The groups are shells around one centre, one inside the other: the same stretched ball of 8 dimensions in 6 sizes.
In the rows, zero is written as 128.
Some rows, each with its group after it:
[134 122 113 136 144 112 167 139 130 145 133 140 126]
q_568
[138 121 125 110 120 122 148 120  63 103 115 149 120]
q_800
[110 120 110 113 145 163 174 114 102 127 120 152 156]
q_910
[139  81 178 131 103 135 126 143 109 120 154 105 122]
q_800
[124  74 178 146 142 150 133 141 153 127 169 141 129]
q_756
[132  88 151 116 103 147 151 133  94 115 168 126 159]
q_800
[125  99 129 131 146 131 162 127 114 113 153 169 146]
q_800
[150 101 174 120  95 129 121 140  94 119 155 112 131]
q_476
[151 126 131 101  95 123 147 133  63 126 150 136 127]
q_910
[141 124 143 140 130 114 142 137 107 132 132 148 131]
q_800
[143 135 111 108 117 116 158 125  76 122 120 136 133]
q_476
[115 122 142 119 132 187 161 133 144 174 158 122 160]
q_756
[135  92 171 136 115 130 124 134  93 108 125 123 116]
q_910
[129 103 142 102 104 164 155 129  78 129 173 147 146]
q_756
[116  99 128 114 124 166 170 129 121 140 146 111 157]
q_770
[146 130 150 107  93 136 132 128  77 124 119  98 146]
q_800
[113 113 117 112 139 169 173 125 120 147 139 134 141]
q_800
[147 121 147  97  87 139 134 130  73 125 131  94 130]
q_476
[124 104 141 114 104 163 162 132  96 136 161 123 173]
q_568
[135 129 158 129 127 148 132 135 129 152 129 117 130]
q_756
[145 129 161 108  90 145 123 133  82 137 115  84 126]
q_910
[127 110 119  88 110 164 167 120  77 122 158 138 152]
q_568
[131  95 141 135 144 123 148 131 126 110 142 148 136]
q_476
[134 135 122 113 122 142 159 132 103 152 135 132 131]
q_756
[134 118 143 111 124 150 144 127 118 129 142 121 149]
q_800
[138 117 144 135 118 116 142 131  89 113 119 133 147]
q_476
[125  80 153 168 168 119 149 150 182 143 161 154 111]
q_910
[107 124 129 130 169 175 161 122 164 156 120 136 146]
q_568
[127 123 134 108 118 165 158 132 132 157 142  94 160]
q_770
[123  93 145 158 153 133 161 148 172 153 167 142 146]
q_476
[111  91 136 126 158 172 164 132 172 150 160 131 137]
q_756
[151  96 154 127 100 108 137 144 104 116 152 105 136]
q_476
[120  82 150 172 144 123 162 153 158 150 159 135 146]
q_910
[116 100 152 154 153 145 150 133 149 133 129 137 151]
q_476
[145 103 140 141 101  92 145 143  67 113 120 124 116]
q_756
[117 124 136 122 153 172 157 127 148 157 149 148 147]
q_476
[116 108 141 172 185 130 155 141 196 157 125 145 130]
q_568
[135  85 145 113  91 140 155 140  94 126 159  94 146]
q_910
[147 107 156 116 113 124 126 133  97 114 132 118 107]
q_770
[133 105 160  99 103 173 137 128 109 131 157 102 151]
q_800
[156 112 137 105  93 108 141 134  70 108 145 119 129]
q_568
[129  98 171 126 110 155 131 131 108 120 138 108 154]
q_770
[140 125 143 138 142 113 135 132 113 125 113 146 112]
q_568
[140 110 130 141 144 108 157 143 151 139 154 137 137]
q_910
[139  93 159 148 102 116 147 149  97 130 162 132 149]
q_756
[120 113 150 106 122 185 150 125 123 143 156 121 167]
q_800
[140 121 143 128 128 130 142 140 130 149 136 117 119]
q_770
[139 112 141 116 133 136 143 132 125 131 152 137 121]
q_476
[125 114 159 143 136 140 134 127 109 122 107 136 136]
q_770
[121 106 141 115 121 165 157 129 128 138 143 102 166]
q_770
[134  85 167 166 122 116 142 157 144 145 151 110 135]
q_800
[125  79 172 135 141 157 134 137 156 130 164 128 129]
q_756
[126 122  99 131 150 118 180 129 114 132 133 162 144]
q_476
[134 113 136 154 149 103 146 138 119 127 114 152 108]
q_568
[121 115 150 107 131 184 144 127 139 154 144 111 135]
q_770
[129 104 147 149 160 130 146 143 182 150 141 122 122]
q_770
[136 119 158 128 120 135 129 128 104 118 115 117 144]
q_756
[130  73 151 167 143 110 158 156 164 140 171 134 136]
q_770
[135  85 171 165 143 114 132 150 170 132 141 110 130]
q_770
[134  94 150 158 121  97 143 140  86 107 111 135 125]
q_910
[135 131 105 120 127 115 167 128  92 131 109 126 132]
q_568
[151  86 156 168 116  67 139 153 103 104 138 133 129]
q_568
[118 139 133  86  99 198 156 117  77 154 124 103 162]
q_910
[152  93 185 160  88  96 118 156 103 124 127  80 133]
q_756
[131  93 168 128 117 149 132 134 102 123 151 137 126]
q_568
[117 120 110 133 167 136 169 122 143 132 111 144 140]
q_770
[131  82 144 167 178 104 152 146 189 128 163 164 122]
q_910
[154 102 137 117  88  97 145 141  56 110 144 125 114]
q_770
[136 101 112 104 104 126 172 132  79 120 150 121 141]
q_910
[141 103 163 121  81 139 136 143  86 137 139  82 139]
q_476
[129 104 128  91  87 162 165 128  75 128 153  98 163]
q_910
[146  83 162 113  72 131 141 144  69 116 176 106 144]
q_800
[129 106 144 101 101 171 153 134 109 149 161 100 146]
q_476
[114 115 139 107 119 192 164 127 118 158 162 126 170]
q_568
[123 123 113 144 151 126 176 137 135 150 139 154 152]
q_800
[106 106 152 143 166 178 153 130 171 155 141 143 149]
q_568
[125 111 104  96 121 154 181 125 103 134 161 133 159]
q_756
[109 105 139 148 179 168 165 135 192 163 165 164 150]
q_756

New rows. What belongs after each?
[120 135 134 138 162 152 151 130 166 163 111 121 135]
q_910
[139 141 150 108 108 149 129 122  83 130 105 108 139]
q_910
[153 122 156  97  86 128 122 125  41 103 130 128 116]
q_910
[150  96 161 123  94 125 136 148 111 135 168  99 134]
q_800
[128  84 173 152 113 138 139 147 126 135 147 107 146]
q_476
[136 120 112 114 106 121 167 131  85 128 117 100 147]
q_910
[143 115 126 139 130  96 156 139  96 122 142 163 126]
q_800
[142 105 152 140 118 104 131 137  93 112 108 119 108]
q_800
[115 102 118 150 178 134 173 137 176 150 143 155 127]
q_476
[145 112 160 131  95 115 126 137  82 118 103  88 126]
q_800
[123  88 159 145 119 143 147 141 130 133 134  98 151]
q_770
[141  86 166 110 103 143 131 132  80 105 171 144 124]
q_910
[121 109 161 158 136 144 144 143 149 154 128 113 152]
q_476
[135  86 180 155 119 128 129 147 138 129 146 107 144]
q_476
[153 103 156  85  57 139 130 130  30 103 147  94 132]
q_756
[145 114 164  95  66 156 129 134  57 132 142  84 138]
q_800
[120 101 165 156 145 153 143 146 172 165 144 115 137]
q_770
[123 102 140 122 134 160 161 133 125 142 178 160 150]
q_770
[145 104 154 136  82 111 141 148  84 131 125  78 144]
q_800
[122 121 112  90 129 176 174 122 119 149 163 133 155]
q_800
[127 105 148 142 109 138 154 145 115 152 133  99 146]
q_770
[141  93 172 131 107 141 135 148 130 143 177 114 141]
q_770
[132  85 130 144 145 112 166 144 143 127 171 153 136]
q_476
[142  99 165 138 129 116 124 135  99 107 138 155 106]
q_756
[108  97 132 150 160 150 171 131 141 135 146 165 159]
q_756
[117 107 158 158 144 145 145 138 135 147 126 140 137]
q_756
[149  86 150 126  98 102 139 142  86 103 146 110 122]
q_568
[139 105 134  94  89 139 151 124  58 105 140 111 146]
q_770
[145  93 162 167 139  87 133 148 127 115 144 155 118]
q_568
[139 133 148 112 114 149 135 130 110 144 123 104 136]
q_800
[114  95 144 154 156 143 158 134 154 133 136 139 156]
q_568
[129 143 113 136 147 125 164 130 124 150 107 136 143]
q_770
[125 128 120  99 121 163 165 120  81 135 146 154 150]
q_568
[148 101 137 144 137  92 149 145 119 122 161 163 113]
q_910
[107 100 142 140 161 167 159 127 149 141 142 156 144]
q_476
[110 117 122 131 158 160 171 122 130 138 135 163 159]
q_568
[123 107 169 135 115 159 134 131 104 132 121 112 149]
q_800
[134 100 129 130 128 115 156 133 111 114 128 123 135]
q_476
[154 118 142 133 102  85 133 138  75 107  98 102 118]
q_770
[131  82 145 168 161 105 156 154 186 143 164 139 126]
q_770
[131 112 114 107 111 144 176 135 106 145 165 122 159]
q_770
[118  92 148 127 123 157 155 129  98 121 151 146 151]
q_770
[115 111 109 134 168 145 182 129 155 145 157 169 156]
q_800
[141  89 163 116  99 134 134 132  75 101 158 135 137]
q_568
[142 117 131 159 144  86 151 143 127 127 122 145 130]
q_476
[125 138 133 119 136 158 148 127 130 157 108 108 134]
q_756
[154 110 153 154 109  76 129 149  96 120 104 103 106]
q_910
[115  91 137 181 194 113 159 142 184 139 137 179 114]
q_910
[144 104 168 119  95 144 131 144 116 141 158  90 144]
q_568
[112 105 124 158 189 137 167 136 184 152 134 163 119]
q_770
[151 109 131 112  73  98 149 132  22  93 123 119 139]
q_756
[143 107 115 140 143  81 156 133 103 102 114 149 110]
q_756
[139  97 169 107  95 155 128 133 100 122 149  92 140]
q_800
[137 117 165 141 107 135 134 144 113 150 128 101 138]
q_568
[134 118 113 167 170  78 163 139 136 125 109 169 115]
q_770
[129 116 129 124 141 144 159 135 153 150 142 113 146]
q_800
[146 114 174 105  70 151 122 133  58 121 141  95 152]
q_800
[141 144 118  86  99 147 155 120  62 130 129 123 150]
q_756
[138 132 149 103 107 158 136 128  90 142 138 122 132]
q_770
[142  81 180 158 133 108 121 149 141 118 147 128 109]
q_800
[150 114 136 101  90 122 142 132  71 115 131  99 128]
q_568
[138  99 146 171 117  83 149 151 108 124 109 108 141]
q_910
[148 102 168 140 110 110 123 142 118 117 125  93 134]
q_910
[141 103 170 151 121 108 121 140 102 114 111 123 113]
q_568
[145 122 120 132 122  93 154 133  92 112 113 128 137]
q_800
[159 104 153 118  88  99 131 140  61 103 151 130 121]
q_476
[130 125 126 133 129 120 153 127  78 122 104 149 124]
q_770
